Every row belongs to one group in each of 4 separate groupings. Each group adds its own fixed numbers to the row, and there is some noise. The rows also spread widely along 15 directions, which tell nothing about the answers.
In the rows, zero is written as 128.
Known rows, each followed by its group in each grouping:
[169 142  78 133  86 159 110 116 113 108 107 113 108 131 127 168 120  91
 166 129 130 112 145 169  81 116 173 166 137 118 151 112]
Z_375 Z_816 Z_585 leku
[ 96 134 171 141 125  99 150 150 150 129 107 125 134  94 125 124 146 121
 154  85  91  77 166 144 112 146 130 153 138 101 170 104]
Z_375 Z_816 Z_407 leku
[113 165 168  85 121 108 110 112 115  84  58 132  87 111 121 122 132  87
 144 103 119 128 129 127  87 157 188 170 117 118 180  85]
Z_456 Z_267 Z_812 nole
[125 169 144 121  95 150 108 115 134 115 135 118 146 109 132 128 134 138
 126 102 156  85 130 115 158 116 172 125 122 104 182 107]
Z_616 Z_556 Z_812 nole
[127 146 168 143 140 157 106  84 120  76 106 134  83 107 111 140 152 147
 137 106 111 182 156 178  68 152 149 137 121 138 183  94]
Z_456 Z_556 Z_606 Foru
[ 99  89 117 174 127 186 137 158 104 170 131 113 136 104 124 102 129 143
 150 135  74 134 140 137 102 118  79 131 140 166 147 139]
Z_616 Z_267 Z_407 Sira
[162 129 145 103  99 152 151  88 144  77 145 115 112 173 101 166 137 163
  96 122 152 160 144 136 122 137 150 108  98  97 126 104]
Z_375 Z_816 Z_585 busom
[165 101 107 131  65 166  62  92  94  80 167  93  44 112 163 136 148  55
 121 120 163 120  54 109 119 101 118 140 134 117  96 119]
Z_375 Z_267 Z_606 Sira
[127 203 143 108 105 151 138  99 173 101  87 149 136 159  99 118 139 143
 151 148 145 165  94  93 120 110 169 139 136 146 160 132]
Z_375 Z_267 Z_407 lesil
[141 116  59 157  76 159 152 157  92 137 128 117 125 146  94 107 153 150
  91 172 130 152  95 104  78 140 137 115  89 137 145 151]
Z_375 Z_267 Z_812 lesil
[132 116 167 143 116  64 136 102 152 109 144 141 126 116 142 121 163 144
  80  61 151 161 171 159 114 142 155  43 116 110 131 149]
Z_616 Z_267 Z_812 busom
[ 73 143 134 143 101 154 135 156 141 154  58 112 123  65 111  26 129 104
 217 148  62 105  70  95 108 142 142 203 124 124 187 119]
Z_375 Z_816 Z_585 Foru
[124 118 113 179 137 124 119 134 120  71 118 122 157 124 157 140 184 112
 124 142 129  47 121 106 117 128  68 143 153 130 157 136]
Z_616 Z_267 Z_407 busom
[136 152 145 159  97 165 143 114 164 137 156 132 165 135 133 140 124 151
 132 105 145 148 163 136 147  99 150  95 137 125 154 138]
Z_375 Z_816 Z_407 nole
[152 111 157 122 134 133 121 128 161 134 112 138 141 137 112 144 131 119
 148  85 113 120 131 172 135 113 124 132 148  97  90 123]
Z_616 Z_816 Z_407 Sira
[122 160 111 186 129 176 106  80 123  93 123 113 107  95 144 128 155 174
 176 135  97 164 139 182  86 123 134 137 121 153 195 127]
Z_616 Z_816 Z_812 Sira
[129  82 148 148  78 105 178 115 158 105 126 142 137 150 132  57 144 132
 132 139 117 139 101 104 107 149 144 124  88  85 117 147]
Z_616 Z_556 Z_812 leku
[118 120  30 202  83 169 159 116  93 178  90 141 187 103 148  87 115 134
 149 155 127 139 104 139 114  91 153  90 137 162 176 203]
Z_616 Z_816 Z_407 nole
[110  66 191 131 104 121 138 170 137 139 146 117 105 102 115  82 137 126
 102  76 110 145 148 119 105 171 129 104  91 100 134 108]
Z_616 Z_816 Z_812 Foru
[141 180  82 134  87 141 111  83  95  88 117 114  65  70 119 181 176 159
 128 136 168 114  51 150 104 130 170 134 106 110 184 129]
Z_616 Z_816 Z_407 leku
[158  84 127 157 107 167 114 124 136  88 134 125 171 154 131 121 152 113
 120 141 146 102 115 113 136 107  98 128 134 104 119 133]
Z_616 Z_267 Z_407 Foru
[ 66 160 121 144 130 116 145  97  97 102  73 103 124  95 146 115 135 151
 164 124  60  93 173 153  95 158 145 144 131 125 236  94]
Z_375 Z_267 Z_812 Foru
[130 116 126  97 124 125  98 105  96 146 125 106 120 161 135 147 103  90
 108  86 128 147 158 153 133 116 134  77 145 134 110 136]
Z_616 Z_267 Z_407 busom
[108 121 132 134  76 200 108  63  96  90 151  95 122 126 163 114 116 125
 129 136 149 119  92  74 177 106 121 120 133 125 173 117]
Z_616 Z_267 Z_606 lesil
[124 120 156  96  95 161 140 204 151 174 130 123 138 129 106 142  90  75
 140  82 115  79 181 106 123 117 138 159 156 116 134  82]
Z_375 Z_267 Z_812 Foru
[ 96 139  97 124 101  95 178 142 123 151 111 135  90 150 149 164 109  85
 132 119 107  93 129 102  79 123 109 132 165 153 139 127]
Z_375 Z_267 Z_407 lesil
[130 100 104 143 120 170  77 145 113 151 185  68 170 188 120  84 141 133
 115 145  99  97 103 119 174 114  67 101 111 100  89 138]
Z_616 Z_267 Z_407 lesil
[122 104 112 165 153 121 100 118 114  78 106 108 134 173 174 131 137  70
 148 118  85  88 179 133  90 142  76 147 156 156 151 120]
Z_375 Z_816 Z_812 lesil
[125 125  94 181 110 188 134  49 104  70 111 125 108  85 146 138 159 152
 140 142 148 131  67 123 133 114 110 135 136 146 187 141]
Z_375 Z_816 Z_585 lesil
[150 134 132  69 114 168 131  55 113  79  37 159  90 147 106 130 124  96
 137 146 151 180  31 108 129 111 157 155 150 145 105 128]
Z_375 Z_267 Z_407 Sira
[120 148 140 104 127 157  80 131 134 140 142 107  98 140 137 133 124  82
 142  99 135 127 106 107 151 104  97 131 155 162 112 130]
Z_375 Z_816 Z_407 leku
[161 107 109 140  51  89 176 168 147 112 191 127  91 164  97 146 185 183
  41 145 167 157 107  97  60 163 152  66  48  84 107 141]
Z_616 Z_267 Z_812 Foru
[ 86 172 137 130 123 172 195  61 182 150 170 131 130 151 132 132 116 223
 133 126 115 185 105 115 184  96  87  71 140 157 139 156]
Z_375 Z_816 Z_812 Foru
[137 148 106 106 134 145 114 170 155 195 129 120 172 153  75 106 134 149
 122 123 113 125  82 132 175 107 107 102 119 120  84 161]
Z_616 Z_816 Z_407 nole
[118 154 140  75  97 137 140  88 112 103 129 101  75 129 128 166 116 128
 122 112 121 103 102 124 149 130 134 145 118  93 144  83]
Z_375 Z_267 Z_812 nole
[126 103 180 100 109 154  78  84 111  50 115 103  62 154 149  86 131  85
 110 126 149 184 106  77 103 160 151 131  95 138 150 100]
Z_456 Z_816 Z_812 Foru
[131  71 179 105 127 158 125 146 137 103 104 125 195 179 120  98 110  87
 101 102 128 111 188  81 159 145 121 123 136 120 136 102]
Z_375 Z_816 Z_812 Foru

New rows, each followed by its group in each grouping:
[ 89 122 152  92  99 135  98 149 110 150 103  90 146  96  98  39 133 109
 134 106 105  97  82  85 189 149 140 138 108  96 147 123]
Z_375 Z_816 Z_606 leku
[131 166 131 118 167 146  90 108 110  86 126 105 139 126  78 168 193 194
  88 128 143 102 100 149 154 152  96 120 102 115 154 117]
Z_456 Z_816 Z_407 leku
[110 106 149 105  90 159 136 129  86  99 110 112  99  84 120 154 129 116
 125 107 138  82 107  99 136 155 138 167 124 106 174  92]
Z_616 Z_816 Z_606 leku
[134 136 123 116 146 131 110 134 117 124 101 111 138 136  87 146 150 149
 113 108 105 119 137 171 124 147 122 115 123 107 139 115]
Z_375 Z_816 Z_407 Foru
[121 116 164 164  73 137 193 112 157  97 131 134 130 112 109  93 150 199
 124 124 110 176 165 138  81 165 188 116  72  91 187 113]
Z_375 Z_816 Z_812 Sira
[ 96 148 150 104  96 144 123 114  95 122 150 106  93  78 106 138 152 175
  51  91 172 156  95  91 164 155 141  68  96 138 178 128]
Z_375 Z_816 Z_606 nole
[153  74 182 142 145 152  99  97 140  80 117 140 117  94 132 116 160 113
 115  66 143 150 123 154 155 129 110 115 138 119 111 118]
Z_375 Z_816 Z_812 Sira
[124 119 163 109 130 156 119  29 108  67  42 149 147 139 141  99 104 109
 163 120 134 164 128 147 136 126 176 134 149 132 172 121]
Z_616 Z_556 Z_407 leku
[117 162 134 168 109 159  95 131 154 115 134 110 145 124 135 102 147 113
 171 127 112  96 132 117 125 104 121 149 149 127 168 117]
Z_375 Z_267 Z_407 lesil
[ 86 174 149 105  78  92 121 161 159 162 177  86  36 145 128 101 138 104
 144 121  92 124  78  77  94 134 111 133 111 119 119 113]
Z_375 Z_267 Z_407 lesil
[141 105 154 128  87 169 142  87 137  69 128 129 111 125 140 134 137 125
 133 131 149 119 101 105 132 119 137 146 120  96 151 104]
Z_616 Z_267 Z_812 Foru
[119 150 139  96  95 143 102  89 123 132 138  88  98 168 147 129  84  98
 167 105 102 118 131 133 140 112 154 134 131  97 139  95]
Z_616 Z_816 Z_407 lesil
[ 45 148 139 126 128 112 134 154 116 199  73 111 126  90 154  75  77  97
 199  73  44 111 200 145  98 137 164 135 159 164 198 118]
Z_616 Z_816 Z_812 Sira
[125 200 133 109 139 122  85 140 143 148 131 115 141 143  99 142 151 168
 109 105 143 157 141 142 135 128 161  78 114 145 153 146]
Z_616 Z_816 Z_407 nole
[ 83 166 132 119 119 146 112 113 105 117  95  89 127 104 129 112 126 120
 167 120  82  79 132 121 129 134 133 163 139 122 201  88]
Z_375 Z_267 Z_585 lesil
[111 129 131 152 103 117 186 114 150 139  96 141 161 127 133 118 109 130
 175 106  86 112 175 162 108 125 153 138 144 108 162 125]
Z_375 Z_816 Z_407 leku
[ 90 117 167 115 110 112 136 102 133  89 153  95  99 152 149 109 147 154
 111 124 103 114 133  95 127 158 105 108  99 104 153 102]
Z_616 Z_267 Z_812 Foru
[ 94 120  98 108  70  96 184 131  99 187 167  74 103 127 105 130 122 171
  92 108  88  89 112 141 145 156 127  79  84  52 125 121]
Z_375 Z_816 Z_407 busom
[122 110 120 107 110  95 140 132 128 133 106 116 116 172 137 110 119  93
 137 127 100 111 101 113 117 140 121 128 120 107 102 136]
Z_616 Z_816 Z_407 nole
[126 111 120 161 123 125 159 122 140 122  92 138 185 131 120  86 135 142
 133 113 101 125 152 158 134 143 142 112 114 103 145 146]
Z_375 Z_816 Z_812 nole
[110 129 181 106 139 144 117  95 122  92 103 104 135 149 133 131 120 113
 139  93 104 122 180 136 139 141 125 134 139 121 163  94]
Z_375 Z_816 Z_407 busom
[126 105 151 145 141 135 102 122 108 115 110 120 138 115 116  68 155 122
 108  97 123 155 144 146 115 153 135 102 107 137 146 134]
Z_456 Z_556 Z_812 busom
[126 183 115 147  76 125 133 182 136 163 118 125 133  74  88 127 159 140
 146 114 123  86 141 148  84 133 197 152 117 102 193 111]
Z_375 Z_556 Z_407 leku
[124 120 155 123 102 181 110 139 130 137 144  99 107 170 152 110  76  83
 179 115  90 158 191 133  95 119 149 155 127 143 142 100]
Z_616 Z_816 Z_812 nole
[129 163 194 105 125 166  69 139 132  96 146 114 139 103  82 124 177 186
  63  91 183 170 122  98 171 155 163  84  80 128 174 116]
Z_616 Z_816 Z_606 nole
[131 132  70 160  66 170 132 123  96 132 122 122 122  95 146 152 119  76
 153 122 139  80 111 119 112  93 133 152 167 134 166 128]
Z_375 Z_267 Z_606 lesil
[105 110 131 137 138  70 115 154 109 140 128 101 129 131 102  74 178 153
  82 115 104 131 115 134 110 185 115  79  76 110 128 154]
Z_456 Z_816 Z_407 leku
[146 135 144 154 145  80 177 109 172  78 113 160 195 177 121 180 167 179
 129 114 108  94 203 190  96 139 127 114 134  83 141 126]
Z_616 Z_267 Z_407 leku
[ 93 174 127 136 127 116 132 117 127 153 101 131 130  87 127 128 137 159
 138  93 120 138 133 153 125 123 160  97 132 142 187 143]
Z_616 Z_816 Z_407 nole
[143  86 133 160  83 112 171 127 133  86 144 141 125 118 121 141 173 171
  70 126 168 143 133 114  85 162 147  93  82 108 148 148]
Z_616 Z_816 Z_585 leku
[149 151 132 116 135 157  57 112 114 107 114 126 177 121 122 157 142  99
 115  73 168  64 133 138 191  99 135 115 170 118 144 116]
Z_616 Z_556 Z_606 lesil
[105 178 111  93 110 136 131  87 106 108  85 121 139 153 122 137 120 127
 138 151 137 104 109 102 133 123 160 142 132 131 176 120]
Z_456 Z_267 Z_407 leku
[135 108 135 130  86 142 171 150 129 131 142 137 131 155 102 133 132 150
  70 118 146 168 147  94  98 144 142  89 105 136 139 129]
Z_375 Z_267 Z_812 lesil
[151 154 172 142  60  77 178 179 249 130 159 171 144 158 123  81 158 119
 127 108 172 141 122  68 108 122 170 113 110 107 102 159]
Z_375 Z_816 Z_812 leku
[163 114 101 156  79  93 128 190 148 117 153 137  77 122 131 141 176  87
 104 120 161 100  80  96  56 139 123 138 109 120 107 143]
Z_616 Z_816 Z_812 lesil
[141  97 175  91  99 170 128 162 144 113 125 129 140 153 131 166  95  42
 133  93 156  61 159  73 155 107 117 176 173 124 121  85]
Z_375 Z_816 Z_407 leku
[116 141  82 152 120 126 160 117 122 138 100 129 150 166 119 108 129 159
 128 142  87 152 157 152  85 145 141  97 120 145 159 149]
Z_375 Z_556 Z_812 Foru
[160 131 123 154  83 121 137 106 149 128 145 144 172 139 151 157 116 120
 115  81 173 126 175 161 135  97 182  67 142 100 143 153]
Z_616 Z_816 Z_407 nole
[ 87 124 188 112 122 102 130 162 141 144 131 116 111 113 111 100 150 143
 101  89 123 139 144  96 122 167 131 101 102 133 154 122]
Z_616 Z_816 Z_407 leku
[121 144 131 111  81 120  90 141 105 138  83 114 186 126 135  91  98  51
 140  96 140  61 157 113 148 116 206 132 137  87 176 116]
Z_456 Z_267 Z_407 nole
[114 132 200  75  89 119 174  78 156 112  84 143 102 159 115 102  95 135
 165 109 104 199 143 138  98 140 202 133 107  98 139 102]
Z_616 Z_267 Z_407 leku
[103 157 135  73 167  87  25 112  78  79 115  63  96 163 138 118 158 109
  99 107 100 103 134 133 139 168 112 108 101 122 142 101]
Z_616 Z_267 Z_812 nole
[139 102 141 170  82 104 169 137 145  90 115 129 171 140 108  88 167 149
 130 140 103  97 161 143  80 168 162 145  89  57 160 112]
Z_375 Z_556 Z_407 leku
[110  94 139  91 138 129 139 196 102 160  93 125 121 154 110 159 105  65
 129  87  74  96 193 128  77 146  91 159 167 159 116  92]
Z_375 Z_267 Z_606 Sira
[135 118 157 146 109 163  67 175 118 107 138  93 129 116 112  86 156  80
 134 134 125  59 110  98 120 141 118 183 103  96 149  91]
Z_456 Z_556 Z_407 nole
[ 91 127 177  98  87 127 144 127 130 140 169 111 142 192 160 147  79  94
  90  86 158  79 187  49 157 123 132  96 149 124 155  99]
Z_456 Z_556 Z_407 lesil
[100 145 157 141 199 108 148  97 138 112 105 153 127 111 121 163 171 167
 107  98 108 135 111 160 139 127  50 105 157 160 123 144]
Z_456 Z_267 Z_407 nole
[125 132 104 146  92 142 120 119 125 157 152 116 142 140 149 132 107 121
 121  87 142 131 159 134 133 109 153  73 131 133 151 145]
Z_616 Z_816 Z_812 lesil
[106 114 174 161 101 129 159 184 162 153 167 133 124  83 130 146 149 128
 133  86 124  91 171 118 100 123 106 137 144 125 154 115]
Z_616 Z_267 Z_407 leku
[136 203  86 162 110 160  90 153 146 134 132 118 187 124 115 136 161 163
 145 138 141  97 138 132 137 101 148 121 128 140 178 150]
Z_616 Z_816 Z_606 nole
[148  93 179 117 124 158  94 141 101 110 144 108 110  95 100 145 146 114
  77  55 148 122 183 161 125 157 137 111 118 113 146  84]
Z_375 Z_556 Z_812 busom
[107 142 140 134 123 135 125 116 119 100 140  95 101 133 122 126 154 160
 113 119 109 131 134 115 113 160 111 123  99 127 168 105]
Z_375 Z_816 Z_812 lesil
[ 89 145 194 170 150 125 165 123 190 141 125 138 164 123 129  91 129 158
 182  93  69 113 168 143 132 125 102 138 147 115 159 116]
Z_456 Z_816 Z_407 lesil
[124 134 166 106 136 120 126 217 163 123 137 124 164 159  79 125 175 140
  79 118 133  95 130  66 139 161  85 134 111 132 112 124]
Z_375 Z_816 Z_606 nole
[ 56 193 132  79 111  60 137  82 117  85  50 114 106 145 179  99 109  82
 159 121  99  87 129  71 117 151 169 144 142 142 206 111]
Z_375 Z_267 Z_812 nole
[114 117 111 190 102 132 110 158 131 153 172 101 128  87 135 103 174 136
 116 111 128  83  87 114 136 124  91 102 117 111 143 152]
Z_616 Z_816 Z_407 lesil
[133 171 192  94 133  83  96 140 173  71  96 156  95 129 135 137 165  72
 126  79 144 130 126 104 104 135 137 144 152 138 125 110]
Z_375 Z_267 Z_606 nole
[134 144 139  75 128 153  39  86  81  59 125  84 108 169 151 178 133  84
 110 118 160  99 143 116 144 126 131 133 142 136 150  92]
Z_616 Z_267 Z_407 leku
[143 136 150  91 133 153  64 124  90 132 150 102 134 137 100 174 131 128
  68  65 166 132 184 165 155 136 146  77 132 129 146 101]
Z_375 Z_556 Z_407 leku
[ 90 170  89 151 113  75 148 115 140 112  85 122 141 126 172 116 141  86
 178 137  91  32 107 111 121 122 117 161 162 113 170 138]
Z_375 Z_816 Z_407 nole
[161 134 147 187  87 132 146  92 181 110 145 152 169 102 111  78 168 180
 125 109 153 147 104 157 145 106 170  87  98  66 139 149]
Z_456 Z_267 Z_812 lesil
[134  83 124 155 127  88 142  85 110 121 152  95 137 121 131 106 153 163
 107  83  73 106 157 221 145 151 102  73 104  45 111 125]
Z_375 Z_267 Z_812 busom
